The rows are grouped in 3 different ways at once. Each group adds its own fixed numbers to the row, and there is some noise. The rows also spread widely along 12 directions, which tell nothing about the answers.
In the rows, 128 means zero.
Known rows, each followed by its group in each grouping:
[127 128 131 105 127 119 135 108 140  84 104 185  70  88 149 193 171 158
 141 142 112] => J635 J980 J783
[134 161 110 154 137 156 122 124 113 121 126 136 167 173 133 133  91  89
 173 155 150] => J391 J589 J785
[153 121 117 149 139 110 123 138 140 105 108 150 109 135 133 168 116 138
 179  41 129] => J635 J808 J783
[124  93 166 125 130 149  64  98 121 151 157 150 143 122 145  81  98 147
 134 153 133] => J830 J808 J785
[133 123 180 147 165 165 138 142 102 194 151 123 137 104 161 190 126 118
 191 169  78] => J700 J980 J293
[ 93 105 125 145 125 120 148 140 152 102 150 139 120  86  85 140 128 124
 121 125 161] => J830 J589 J293
[119  73 151  79 155  60 113  95 113 125 120 173 109  75 124 157 143 152
 154  84 128] => J700 J589 J785
[132 124 122 141 141  70 129 132  88 119  99 119 164 139 131 116  89  98
 144  37 114] => J391 J808 J293
[116 155  95 152 135 135 129  99  78 114 132 151 157 140 172 133  88  91
 151  77 124] => J700 J589 J293
[147 114 130 184 141 156 103 124 143 130 163 161 117 131 158 120  86 167
 177 106 130] => J391 J589 J293
[146 102 145 115 122 115  57 151 145 144  76 111  94 156 177 105 122 117
 108 157 122] => J635 J980 J783
[112  88 160 121 130 146  65 174 183 117  72  97  71 158 179 155 104  79
  92 128 120] => J635 J980 J785
[135 108 154 139 116 143 139 126 151 102 119 124  69 130 110 140 154  96
 147 186 173] => J700 J808 J785
[125 155  45  69 144 103 150 124  78 187  94 138 185  96 123 120 159 159
 170 124 125] => J830 J980 J293
[127 168  73 149 118 124 151 153 163  57  80 130 111 167 112 161 127  93
 138 120 162] => J391 J980 J783
[142 199  96  98  90 147 181 103 127  85  88 131 119 145 102 124 207 109
 136 214 157] => J700 J808 J785
[133 115 165  97 165 103 124 144 120 149 106 138 148 121  96 184 144 110
 184 159 135] => J830 J808 J783
[110 167  23 143 127 137 151 146 147 131 100 138 133  98 146 149 128 175
 110 125 129] => J391 J589 J293
[147  99 127 160 126 148 119 125 131 117 129 145  66 129 152 114 120 128
 172 157 159] => J391 J980 J293
[124 131 136 124 102 122 160 105 110 117 144 125 124 111  90  90 158 105
 139 192 174] => J700 J808 J293
[104 108 171 134 128 118 130 147 154 111 106 130  93  76 146 198 143 143
  77 121  70] => J635 J808 J785
[116 127 133 164 154 115 100 115 115 123 146 164 175 121 131 158  67 134
 136 158 122] => J391 J589 J785
[115 110 160 103 126 100 142 135 121 147 134 122 148  78 104 116 161 157
 115 134  97] => J830 J980 J293
[143 122 124 165 129 170 114 153 175 147 134 128  99 124 146 124 120 173
 149 162 131] => J391 J808 J293
[139 122 130 127 116 100 104 127 126 101  89 144  91 120 161 136 138 134
 102 146 111] => J635 J980 J783

New rows, each followed by its group in each grouping:
[156 127  84  88 132  71 109 136 100 166  75 126 137 119 152 109 148 164
 140  86 105] => J635 J980 J783
[126  87 141 108 142 122  84 125 141 167 128 139 117 108 131 102 117 155
 151 189 160] => J391 J808 J293
[ 77 143 137  86 141 138 140 136 133 164 150 130 190 101  84 146 124 115
 153 215 144] => J391 J980 J293
[122  87 149 147 119 110  77 111 118 111 123 145  98 114 177 110  93 127
  89 107 116] => J635 J589 J785
[129  75 114 128 113 105  60 115 128 138 120 140 104 112 160  71  95 148
 101 146 149] => J635 J980 J785
[131 129 129 129 155 135 106 140 198 124 128 163 130 111 118 188 136 194
 146 158 123] => J700 J589 J785
[148 112  86 132 140 127  70 100 134 111 107 187  90 140 172 122 100 160
 160 160 161] => J391 J980 J783
[ 74 156 172 144 101 171 161 150 165 118 166 100 165 104  95 156 123 107
  93 130  97] => J635 J808 J785
[157 139 109 152 101 150 108 108 145 110 118 152  87 131 180  73 142 189
 116 141 119] => J391 J589 J293
[153 147 123 104 112 114 107 113 117 122  81 120 117 157 179  93 146 131
 122  53  98] => J700 J808 J783
[ 97 133 112 100 137 127 172 115  71 162 117 129 116  71 174 168 153 111
 139  72  84] => J700 J589 J293
[111 125 216 175 117 166 117 110 155  71 184 162 125 132 146 138  92 125
 138  98  87] => J391 J980 J293
[165 118 162  99 149  91  99 100 110 136 118 164 138 136 121 115 151 141
 185 208 158] => J700 J589 J293
[116 111  94 116 140 104  79 133 130 167 114 135 159 100 149 105 101 183
 102  72 108] => J830 J808 J783
[130 129 120 128 152 116 145 112 125  94 126 187 107 111 125 200 131 141
 200 118 132] => J391 J980 J783
[145 121 144 166 126 125 121  84 107 131 197 193 154  89 109 124 107 188
 186 153 137] => J635 J808 J783
[111 168 163 153 122 121 153 124 162  51 123 164 135 106 134 183 141 159
  84 115  66] => J391 J589 J293
[120  85 168  98  92 145  78 112 119 146 125  94 103 147 141  18 129  87
 103 153 163] => J830 J808 J785
[140 137 108 118 137  79 179 123 125 122 122 155 131  71  86 167 182 178
 154 157 132] => J700 J589 J293
[135 164 107 101 125 135 123 119 165 121 126 158 151 129 105 134 162 172
 156 195 146] => J700 J980 J783
[ 82  80 142  61 100 124 139 124 117 165 128 106  85  64 126  97 168 113
 112 138 136] => J635 J980 J785
[108 159 119 138 128 123 143 174 175 101  75  94 130 131 121 184 140 105
  75 154 111] => J700 J808 J293
[110  61  89 140 126  87 157 122  89 152 131 135  59  30 154 135 137 160
 122  52 115] => J700 J980 J293
[131 204 124 120  82 152 184 126 123 105 117 119 142 130 135 128 184 133
 118 109  72] => J635 J980 J783
[133  73 163 109 145  90  46 150 180 120  98 135 104 154 146 113  95 138
 135  92 137] => J391 J980 J783
[ 89  42 135 144 172  78 119 152 104 145 123 141  99  49 145 198  88 125
 128  33  97] => J830 J980 J293
[115  91 156 154  87 159 146 127 143 124 159 104  65 100 108  76 140 117
 113 179 163] => J391 J808 J785
[126  77 100 199  84 119  88 119 109 120 152 114  98 100 161  15  79 149
  55 106 137] => J830 J980 J293
[ 80  96 186  78 129 121  97 125 114 161 129 110 125 100 162 127 121  90
 100 108  92] => J700 J980 J783
[145 146  89  89 111 117 116 119  91 143  66 111 119 154 165  87 149  94
 127 145 142] => J635 J589 J785
[107 128 105 125 117 111 154 135 132  94 114 132 112 116 105 141 135  92
 136 122 170] => J635 J589 J293
[ 95 106 111  97 120 137 122 108 120 163 154 137 126  80 132  95 133 144
 138 147 147] => J700 J980 J293
[104  96 187 199 140 120  93 162 140 128 155 113 155 118 150 146  46 114
  91  96  75] => J391 J980 J293
[133 144 138 151 141 147  96 133 152 147 155 140 183 141 137 125  95 156
 153 153 115] => J700 J980 J293
[ 88 108 177 148  90 165  98 131 119 132 124  83 103 111 175  84 113  88
  15 162  87] => J830 J808 J785
[115 167  90 156 142 156 143 165 143 147 125 123 175 131 139 183 102 130
 158 101  99] => J635 J980 J293
[145 162  96 136 134 133 114 125 138 161 160 151 205 140 105 111 103 182
 200  79 135] => J635 J808 J783
[118 132 121 130  78 160 146 107 136 145 184 126 120 103 110  38 149 164
 130 154 158] => J391 J589 J783
[140  89 111 135 132 108  58 133 125 155  87 118 100 132 183  73  92 145
  98 152 137] => J391 J808 J293
[ 88 116  43 144 137 115  85 143 132 144 131 136 184 114 127  99  56 142
 107  84 155] => J830 J980 J293
[164 139 119 152 115 115 148 123 105 136 119 131 112 107 133 125 163 157
 134 179 111] => J700 J980 J783
[125  99 114 125 109  88 121 120 147 148 149 141 124  65  90  80 142 208
 108 163 149] => J391 J808 J783
[ 80 151 100 112 135 114 186 130 118 103 110 138 139  90  96 198 140  96
 127 137 132] => J391 J589 J785
[167 150 133 145 125 148  70  86 106 134 123 152 157 176 187  79  97 144
 151 120 111] => J700 J808 J785
[111 101 150 148 126 127 102 114 132  86 138 152 115 136 130 125  84  96
 134 141 152] => J391 J980 J785
[110  88 154 140 110  92 102 111  94 101 118 118  90 128 141  88 107  58
  84 159 168] => J700 J589 J783
[140 111 124 115 151  69 122 107  64 133 103 156 134 117 134 147 118 108
 171 142 132] => J391 J980 J783
[112 122  77 104 161  95 179 163 132 183 119 121 151  63  71 193 160 154
 182 162 148] => J700 J980 J293
[131 114 185  93 124 139 111  89 117 119 129 162  98 123 152 109 145 125
 163 167 135] => J391 J808 J293
[127 144  63 145 144 137 110 142 174 112 128 145 162 162  95 131  92 124
 183 155 204] => J700 J980 J293
[155 141  97 192 132 140 156 151 141 115 141 127 148 140 107 133 107 149
 186  23 126] => J830 J808 J293
[131 160  98  67 117  91 142  99  59 152  78 123 157 123 159  81 156 122
 125 108 101] => J391 J808 J293
[125 144  98 106 102 102 114 127 113 105  78 117 124 150 140  96 134  89
  99 144 146] => J635 J980 J783
[ 96 171 176  74 145 117 116 137 169  97 110 146 199 158  76 191 130  86
 153 162 138] => J635 J808 J783
[120  73  94  84 158  74  48 117 130 123  73 155 111 146 126 113  89  97
 141 211 221] => J391 J589 J785
[ 87 106 177 126 153 100  85 129 165  79 142 158 160 141  90 183  76  79
 138 148 161] => J700 J980 J783
[105 115 114 121 129 117 182 156  80 200 107  84 109  51 150 151 156 133
 111 120  75] => J391 J808 J293
[105 129  96 133 145 150 122 114 136 134 134 178 121  66 140 176 133 184
 123 188 124] => J830 J808 J293
[115 134 172 122 122 116 152 116  89 133 140 126 161 110 117 128 131 108
 134 153  93] => J391 J980 J785
[122 118 134 128 149 102  80 143 132  99  64 130 121 154 169 165  92  95
  99 124 103] => J391 J980 J785
[129 173  80 145 117 149 167 142 136 139 127 121 148 119 123 120 144 156
 135 145 125] => J391 J589 J293
[137 125 166 106 125 117 107  89  78 128 105 158 118 114 178 135 139 125
 129 138  84] => J635 J808 J785
[139 129 139  75 145 109 124  84 104 123 110 188 123 102 147 156 160 158
 192 121 121] => J635 J808 J293
[115  86 137 166 100 128 115 152 165 105 137  94  93 125 128  90 103 110
  92  78 140] => J700 J980 J785
[137 178 111 127  99 180 128 128 153 103  91 127  98 153 190 107 155 149
 110 137  92] => J391 J980 J293
[118  70 143 124 146  77 123 134 106 155 122 121 116  85 121 142 118 119
 140 102 123] => J700 J980 J785
[112 115  98 136 131  99  96 148 146 123 111 121 155 137 123  98  80 124
 115 114 150] => J391 J980 J293
[111 108  97 112 165 100 157 119 132 122 123 191 115  42 102 216 156 192
 169 115 126] => J830 J808 J293
[ 94 111 154 124 138 107 109 132 146 113 122 126 139 117 125 149 103  98
 110 107 130] => J700 J808 J293
[141 102 162 132 128  91 132 142 170  83 115 137  97 133  92 122 143 128
 151 134 166] => J391 J589 J293
[ 84 102 138  65 132  95 152 157 161 144  92 115  93  58 113 166 174 150
  97 119 110] => J391 J808 J293
[119 143 150  96 139 111 104 151 121 137  68 111 156 133 154 148 141 108
  83 175  81] => J830 J980 J293
[116 111 114  93 115 123  85 131 159  93  71 119  83 168 145  85 119  80
 119 140 191] => J391 J808 J293
[122 108 195 125 105 110 122 154 149 133 121  83 109 119 116 109 154 105
  83 172 110] => J700 J980 J783
[119  71  75 124  98  57 126 159 141 114  72  91  69  91  94  91 142 115
  64 156 181] => J635 J980 J785
